The rows are grouped in 3 different ways at once. Each group adds its own fixed numbers to the row, and there is some noise. The rows also spread widely along 11 directions, which tell nothing about the answers.
Known rows, each followed by its group in each grouping:
[-11   8  24   0  -6   2  -9   8   9   3  20   8   4   9   6  -1  10   4
   1  -3   1   0] => P (2) J
[ -5  35   0 -11 -13 -21  -8 -13   9   6 -13  28   5  13  16 -22   2   1
  -2  -8  -8   1] => Z (0) J
[ 37  -1  -6   7  35  31  -3  -8   0 -12   0 -17   7  13 -13   4  20  16
  -1   4  -9  -8] => G (0) C
[  7   0  -8 -10  22 -34   5 -37 -17   8  -9 -12  -2  14 -11 -23   3  11
  -7 -10  -3 -12] => G (1) V
[-29   4   6  25   9  10 -13   7   4  -6  -2  -4  -4  10   3 -19  10   2
  -2  -9   9   7] => P (2) C
[  5  11 -25  -4  -9  -6   2 -15  -5  -3  -4   4  -4  12 -17 -11  18 -16
  -9   3  14   2] => Z (1) V
[ 16   6   6  20  -7  -6  -5   2 -12 -14  29  -6  -1   4 -11  -1  20  -7
 -20 -17  26  26] => Z (2) J
[ 14  25  10   5  -1   9  -9  34   5   1   7   1  19  -3 -10 -13   6   8
 -12 -10   1  18] => P (0) V
[  0 -14  -5  31  43   5   7   9 -10  -7 -16 -22   9   1   3   2   7  12
   8 -12 -21 -12] => Z (0) C
[  5  31 -30 -10  10  -5  13 -31  -9  -9 -35  14  -9  14  -6 -21  18  -3
   0  -2  14   5] => G (1) C
[ 39   0  19 -15  26 -13   2   2 -13  12   4 -22  17   0 -19 -12  -6  24
 -14  -8  -4  -6] => P (0) C
[ -3  20 -12  -4 -12  -7 -17  -2  18   4   8   8  13  20 -22 -20  15  -7
 -13  -2   3   0] => P (0) V
[ -2  10  19 -10  13  -4 -26  21  31  18  -1 -13  28  30 -17 -11   2 -10
  -1   1  39   3] => G (0) C
[ 24  11  29  -5  48  14   0  -8   9  -3 -10  -6  15  24  13   8  13  16
  16  -4  23   3] => G (1) J
[ 16   0 -10  36  -9  -1 -14   1 -22 -19   9  -1 -10 -11  16 -20   2  -9
 -10 -16 -15  11] => G (2) C
[-27  -3 -11  21  17  -2 -18   7  15   3  -6 -14   7  20 -11 -23   2  -1
  -2  -5   2  -8] => G (1) C
[ 36   7 -10 -11   9  21   8  30 -18   5 -18 -17   7 -21 -15  -9  -9  10
 -12  10 -23  -6] => P (0) C
[ 21  14  -3  13  23 -11 -19   9   9   0  -2 -19  23  18 -18 -22   0   2
 -21 -15  23  18] => Z (0) J
[ -9  12   0  29 -10 -17   8  20 -28 -11   5   1  -5 -19  -1 -12  11  -4
  -9 -25   0  20] => G (0) C
[  7 -19 -20  36   0 -19 -25   9   0  -7  14 -21   9   6  -2  -7   0 -31
  -2  -8  -8 -11] => G (1) J
[-11  11  30 -15  19   6  -1  -7  11  10   0   9   7  18   9  -4  11  19
  13  -1   1 -11] => P (1) V
[ -1  13   5 -28  -3  10   3   4  -8  15  -6  -5  -6   0 -19 -24  -2  16
 -15  10   3  -4] => P (1) C
[ -2  27  -1  22  12   1 -18  11  -2  -5 -27   4   4   2  20 -36  -4  -2
  -3 -15   8  21] => G (0) V
[ 11   9 -12  -4  16  10  12   4  -2  -4  -3   0   8   2 -15  -2  12  19
  -1  -1 -25 -13] => P (1) C
[ 35  -5  -3  35  -6  -5 -31   3   4 -17  36  -2  13  10   5  -8   8 -10
  -9 -18 -13   4] => G (2) C
[ 20  18   3  15   5  18 -16 -15   2 -17   4  15  -2  11  18 -15  14   4
   2  -7  -1   8] => P (1) V

New rows. What belongs after each?
[ 35  -3  14  15  11 -13 -10   1 -11  -6  24 -12  13   2  -5  -6   6  11
 -11 -19  -9   2] => G (0) C
[ 31  -3  16  23  -7  17 -32  19   5  -6  36 -11   9   3   3 -10  -1   4
 -19  -6 -10   7] => Z (0) J
[ 18  11  -6   3   7  26 -10  26   6  -4 -11  -7  11   3  -7  -7   3  -9
  -4   7  15   8] => P (2) C
[-22  10   2  27   6 -22  -5  -7 -13  -9  -2 -11  -6   8 -15 -27  17  -7
 -17 -24  37  24] => P (0) C
[  9  19 -26  -3   0 -29 -16   1  18   6  -5   3  24  21 -20 -22   1  -8
 -10 -10  -2  -1] => G (2) C
[  6   8  23 -23  28  -7  11  -8  -4  13 -11  -5   6  12  -4  -4   4  19
   7  -2  13  -7] => G (1) C
[ 29  12 -16 -11   8 -19 -12 -25   7   2 -13   7  13  19   3 -14   2  -3
   2  -1 -19 -19] => G (0) C
[  6  28  -5  -2 -25 -18 -21  -8  13   0  15  23   8  14  -3 -26   7   2
 -13 -12 -12   3] => G (0) C
[ 42  -6  23  -8  25   9   0  -5 -18   0  -2 -22   2  -1   2   3   2   6
  -3   4   9  -5] => P (0) J
[ -2  17  -8 -13 -23  -5  -5  18 -11  16  -9  -3  -2  -8 -13 -31 -10  -5
 -23   5   0   6] => Z (0) V
[ -2  24 -54  -8  -2   4  11  -9   0  -5 -29   7   1   6 -26 -16  20  -8
  -8  10 -22 -12] => P (0) V
[-28   0 -29  15  -1 -15  -4   9   3   4  -6  -7   7   3 -17 -15   8 -10
  -4  -4 -25 -17] => P (0) V
[ -9  16   3 -15  13  -3  24 -13 -13   1 -10   2  -7   5 -17  -3  23  17
  -2  -4   3  -2] => G (0) C
[  5   3  29  23  11   6 -14   9  -5 -10  16  -8   1   8   1 -11  12  -2
  -6 -18  41  24] => P (1) C
[ 26  14 -18  14   5  -2  -2   0  -3 -13   0  10  10   2   5  -7  10   4
   0 -13 -28  -2] => G (2) C
[-28   3  18  12  21 -15  -5 -13  -9   5 -11 -10  -9  12  10 -26   0  10
  -7 -14  21  10] => Z (2) J
[  0 -14 -12 -10   5  -3  -5  -7  -6  12  -7 -19  -3   4 -15 -13  -3  -3
  -5  15 -20 -32] => P (0) C
[ 24  -9   2 -11 -10  11 -28  17   3  16   9 -18   8   2  -8 -23 -18 -11
 -13  18  -6 -14] => P (1) V
[ 22  15 -21 -14  12 -27 -11 -20  16   6  -8  -2  21  27 -17  -9   8  -6
  -4  -1  -7 -16] => G (0) J
[-11   6  38 -13  -4 -24 -10   4  -4  16  10  -1   3   5   7 -14  -6   1
  -4  -9  19   3] => P (2) J
[ -1   5  13   5   8  21 -10 -16   1  -5  -8   1 -11  16  18  -3  15  -8
   5   7  19   0] => Z (0) J
[ 12  -3  13 -14 -17  -8 -11   6  -9  14  17 -13  -1   1 -16 -11   1 -11
 -15   7  12  -2] => G (0) V
[ -6  11  29 -31   4 -24  24 -17 -12  13  13  16   1   4  -3   6  17  23
   4  -9 -10 -10] => P (2) V
[ 26  17 -18  17  -7   4 -12   8  -6 -16  -3  -2   4   0  -4 -12  10 -23
 -10  -4  19  18] => P (1) J
[ 34  -8  10 -17  -3  13 -26   1  -8  16   4 -22  -3   4  -2 -25 -18  -4
 -17  17   6  -5] => G (2) V
[ 18 -13  32 -37   5  -4  10 -20 -17  18   3  -7 -10   7   5  11   5  -6
  12  17  15 -22] => G (1) V
[ 16   3 -28   7  15  -1   3  20 -22   3 -43 -21   1 -16  -1 -19 -14 -14
  -2   4 -11  -6] => G (0) C
[-28  10 -19  19 -28   7 -10   2  12  -9  11  20  -5  10   1  -5  23 -17
  -1   0 -14  -8] => Z (0) C
[-30  -1 -17   7  32   0  -3   5   7   7 -34 -21   4  17  -5 -11   2  -8
   8   5   9 -10] => G (2) J
[-19  -2  -7   1  12  -6  -2  12   6   8  -7 -21   8  16 -30  -4  15 -14
  -3   3  26  -3] => G (0) C
[-14   7  14   4   6  25  -2   9 -20   5  -5 -11 -19  -8  -1 -35  -7  28
 -23  -3   1  16] => Z (2) C
[  9  -7 -10  17  35   2 -15 -17  -5  -3  -6 -22   0  13  -9 -31  -3  23
 -11  -8 -17 -12] => P (1) C
[ 21   3  -6  13  34 -11   2  18 -15   3 -27 -23  16  -4   4 -11 -13   0
  -1 -11   4   4] => Z (1) J
[  1  30 -32 -13  -2 -12  13 -13  -5  -3 -20  15   1   3 -10 -14  12   5
  -6  -2 -24  -6] => P (2) J
[-12  -3  13  -2  -8 -26   2  21 -17  18  20 -19   5  -8 -31 -22  -5  16
 -27 -13  -3   2] => Z (0) C
[ 43  20 -14  10   8   7 -20 -20   4 -14  18   6  10  15  -7 -24  13  22
 -19 -12 -30   3] => G (0) V
[ 14   8  -7  28  16  -1 -22   2   9  -8   8  -4  14  14   6 -21   0  12
 -11 -16 -15   3] => Z (1) J
[ 10  24   0  32 -10 -22 -16   8 -11 -13   3  12   6 -11  20 -29  -4   1
 -11 -28 -21  15] => P (0) J
[ 21   7  -9   2  18 -23 -18  10  19   6 -10  -5  33  20  -5  -7  -1 -14
   5  -8   6  -7] => P (2) C
[ 10   8  21   9  31  17   6  16   3  -2 -13   2  13   4  19   9   9  15
  16  -7  -6  -2] => Z (0) C
[ 24   0  -3  -6   1 -11   6   1 -26   2  14 -24  -4  -6 -29 -11   4   4
 -26  -4   9  10] => G (2) J
[ 21  27   4  -4 -14 -20  -7  19   2   3   3  13  18   1  -5 -11   4  -6
  -8 -14   6  14] => G (0) C
[  2   5  -6  21  25  -1 -17  11  -8   2 -21 -23   3   0  -3 -40 -15  12
 -16 -12  -5   6] => G (0) C
[ 10  -3  11   8  33  10   1   5  -7   0  -1 -14   5   4   0  -9   1  26
   1  -9 -16  -7] => G (1) C
[ 32  12  12   7   7  -6 -20 -35  -1 -11  24   7   0  23   4 -19  15  10
 -10 -15  10  10] => G (1) V
[ -6   4  -8 -12   8  11   2   4 -18  12 -22 -12 -13 -11   5 -28 -18  22
 -10  11 -41 -18] => G (2) J
[-16   7  12 -17   1   8  -5   5   3  15 -19  -2  -4   5   1 -16  -3   0
   2  12   3 -14] => P (0) C
[ 40  -3 -20  30  -1  -5 -25  21 -11  -9   0 -21  12  -7  -3 -20  -9 -22
 -15  -8  -6   6] => G (0) C
[-12  12  19 -13 -24 -25  -8  10   2  17   9  10   5   4  -2 -11   1 -12
  -2  -4   9  -3] => G (0) C
[ 21  18  -4 -14  11   6   5  14  -2   4 -18  -8  10   5 -19  -5   9  -7
  -4   5  26   9] => G (0) C
[-13 -16  -6  23  13   3 -17 -13  -2  -6   1 -24  -9  16  -4  -8  13 -15
  -3   4   6 -11] => G (0) J
[ -3  14   9  12  11   9 -10 -15  -4  -5 -12   5 -10   8  23 -21   4   9
  -3  -5  -3   3] => Z (0) J
[ -1  21 -16   3  10 -40  23  14 -23   1 -27   1  13 -14 -10 -11   3  -1
  -2 -23  -8   3] => P (0) C
[ 28  16 -25  30   9  -3 -38  23  12  -5 -21  -9  23   8   6 -39 -18 -14
 -11 -11  -7  10] => G (0) C
[ 31   7 -20 -18  -6   0   4   5 -13   7   9  -8   5  -4 -29 -12   2   8
 -18   7 -22  -9] => G (1) V
[-30  -2 -13   5 -10 -11   3  33  -3   9   4 -16   5  -3 -34  -8   7 -14
 -12  -1   9   1] => P (2) C
[ 14  14 -24  -7  18  14 -21   7  19   9 -38  -5  14  15   3 -26 -12  -1
   3  14 -19 -18] => G (0) C
[ 20  19   0  -9  -3 -25  -7  -5  12   3  -5  23  20  16  14   0   5 -11
  10 -10  -1  -5] => Z (2) C
[ 20   2  23 -17   7   0   7  21  -5  15  -2   0  13  -3   8   7  -6   6
   7   2  -4  -7] => Z (2) C
[ -4  15  -4  -8 -15   5   1  10   5   0   0   9   3   5 -13   3  21 -17
   1   7  12  -1] => P (0) C
[ -7   7 -16   1   1  -7 -19   5  12   8   8 -12  11  20 -29 -25   6  -2
 -19  -2   8   4] => G (2) V
[-32   7  25  11  -2 -28   1  25   0  12   2   5  12   0   9  -2   5 -11
   8 -18  13   7] => Z (0) V
[ 13   1  -3  -8   7  26   0  13  14   6  -1   4  13   9   1  13  12   3
  11  16 -28 -23] => Z (0) V
[-11  10  -4   4 -27  -3  -3  22  11  -4  16  16   8   5 -11  13  24 -31
   5   0  14   2] => P (2) C
